There are 5 hidden switches. A switch that is on adds its own fixed numbers to the row, and there is some noise. The rows also spread widely along 5 directions, which tell nothing about the answers.
In the rows, 128 means zero.
Some rows, each with its switches (1 for on, 0 for off) after it:
[215 136 120 126 180 138 124 154 104 206 146 150 184 164 140 177 103 167
  96 120 136 105] | 1 0 1 0 1
[173  88  81 139 178 107 174 152 109 160 132 132 155 134 141 164 136 126
 118 148 106  90] | 1 0 0 0 0
[165 154 161 196 126 121 142 140 116 147 150 119  96  74 151 195 120 110
 137 101 132  92] | 0 1 1 1 1
[174 184 158 169 130 134 121 169  99 181 151 192 112 130 166 177  93 115
 114 101 121 102] | 1 1 1 1 1
[147 171 188 179 126 155 139 152 133 140 168 156  93  84 154 164 102 131
 120 103 122 126] | 0 1 1 0 1
[146 120 163 210 135 127 184 157 139 120 180 108 106  85 155 176 129 145
 132 126 110 120] | 0 1 0 0 1
[159 110 131 181 162 124 151 111 118 145 125 125 127 107 141 185 152 125
 116 141 129  99] | 0 0 1 1 0
[169 132 137 195 179 136 165 140 129 179 144 175 116 156 147 187 134 131
 111 147 112  97] | 0 1 1 0 1
[186 120 136 168 145 131 125 160  94 184 162 124 172 148 145 195 139 145
 113 118 124  85] | 1 1 0 1 0
[194 146 150 170 128 125 105 167  99 184 159 125 155 145 146 202 104 138
 111  81 138  87] | 1 1 0 1 1
[132 159 150 157 132 155 151 176 116 148 167 184 134 149 167 143 101 145
  95 134  99 150] | 1 0 0 1 0
[203 137 174 146 123 150 142 171 127 159 196  79 149  82 122 161 104 156
 134 100 131 130] | 0 1 0 0 1
[136 139 151 167 137 142 174 151 144 129 155 150 116 120 142 153 108 139
 102 120 116 134] | 0 0 0 0 1
[168 160 177 109 120 160  92 137 112 147 143 119 140  78 121 148 102 124
 105  66 152 125] | 0 0 1 0 0

New rows. What belongs after each?
[187 157 169 129 121 160 139 177 124 175 181 144 146 107 126 146 105 126
 122 118 117 118] | 0 1 0 1 0
[129 139 142 206 135 114 110 145 104 157 137 142 143 161 156 216 137 135
  99  68 135  84] | 1 1 0 0 1
[205 152 146 101 136 140 145 154 121 154 158 104 111  43 124 131  78 116
 134 102 136 119] | 0 0 1 0 1
[174 136 152 192 154 120 108 147 101 167 144 126 140 125 159 211 129 145
 114  93 139  87] | 1 1 1 0 1
[152 126 126 196 152 109 134 156 110 170 139 150 139 160 153 203 129 130
 111  92 121  78] | 1 1 0 0 1
[143 171 188 146 123 166 111 149 126 151 157 166 126 111 141 157 109 134
 102  96 129 127] | 0 1 1 0 0
[151 132 156 181 146 139 144 157 109 141 173 150 123 107 171 171 129 149
 116 131 110 133] | 1 1 1 0 0
[183 145 176 158 129 132 127 141 115 147 166  95 112  45 136 177 111 123
 142  88 141 104] | 0 1 1 0 1
[204  87 117 151 175 121 146 170 101 185 162 107 182 136 138 183 141 153
 125 142 118  90] | 1 1 0 0 0
[130 152 172 163 109 146 163 162 128 122 167 148 101  80 138 136 111 114
 123 100 106 123] | 0 1 0 0 0
[142 165 180 176 108 144 122 155 130 151 155 145 120 117 139 173 104 122
 107  64 136 113] | 0 1 0 0 1
[194 149 142 156 168 151 123 149 123 203 142 171 146 174 130 183 117 138
 105 113 139  88] | 0 1 1 0 1
[174 175 181 149 119 154 117 155 120 166 165 141 114  85 136 162  91 123
 121  83 139 114] | 0 1 1 0 1
[188 153 177 174 125 156 164 181 132 156 200 128 127 112 147 158  94 156
 123 131 113 134] | 0 1 0 1 1
[161 147 142 192 139 126 156 150 126 173 136 162 120 154 144 197 129 116
 110 109 119  78] | 0 1 0 1 1
[197 121 144 151 142 135 127 153 122 189 152 104 167 146 115 193 125 140
 114  89 147  85] | 0 1 0 0 1
[179 126 133 176 164 118 170 139 124 158 145 126 106  90 140 184 132 111
 134 125 125  83] | 0 1 1 0 1
[160 116 122 166 161 132 162 137 131 155 133 128 141 136 128 172 123 133
 110 117 130 104] | 0 0 0 0 1
[185 119 158 165 163 154 108 130 112 182 144 131 170 148 128 194 147 153
  98 110 151  94] | 0 1 1 0 0
[200 135 118 127 163 120 143 154 110 170 142 136 130 100 144 161  94 121
 127 113 126  97] | 1 0 1 0 1
[193 114 128 132 143 124 135 138 119 162 136  73 154 100 112 176 118 134
 118  80 155  91] | 0 0 0 0 1
[201 123 141 154 134 111 137 176 102 159 176  80 143  76 145 179 105 136
 145  88 130  95] | 1 1 0 0 1
[172 112 138 155 132 116 113 157  98 152 158  87 161  93 136 189 131 133
 125  79 133  90] | 1 1 0 0 0
[181 137 133 107 115 122 128 164  94 147 153 109 141  68 137 150  97 113
 128  86 123  98] | 1 0 0 1 0
[137 186 168 153 111 146 127 149 120 155 133 212  82 104 150 156 109  75
 112  94 113  94] | 0 1 1 1 0
[164 142 128 112 136 126 121 161 102 162 138 143 166 130 133 150 107 118
 102  83 128 108] | 1 0 0 0 0
[191 155 143 127 141 154 124 161 116 215 145 169 167 174 113 170 118 126
 106 105 129  84] | 0 1 0 1 0
[218 116 133 143 170 145 137 136 121 177 150  92 154 111 126 176 124 156
 115 124 150 104] | 0 0 1 0 1
[132 161 177 191 123 165 152 162 132 151 172 193 128 160 155 167 121 148
  98 131 103 139] | 0 1 0 1 0
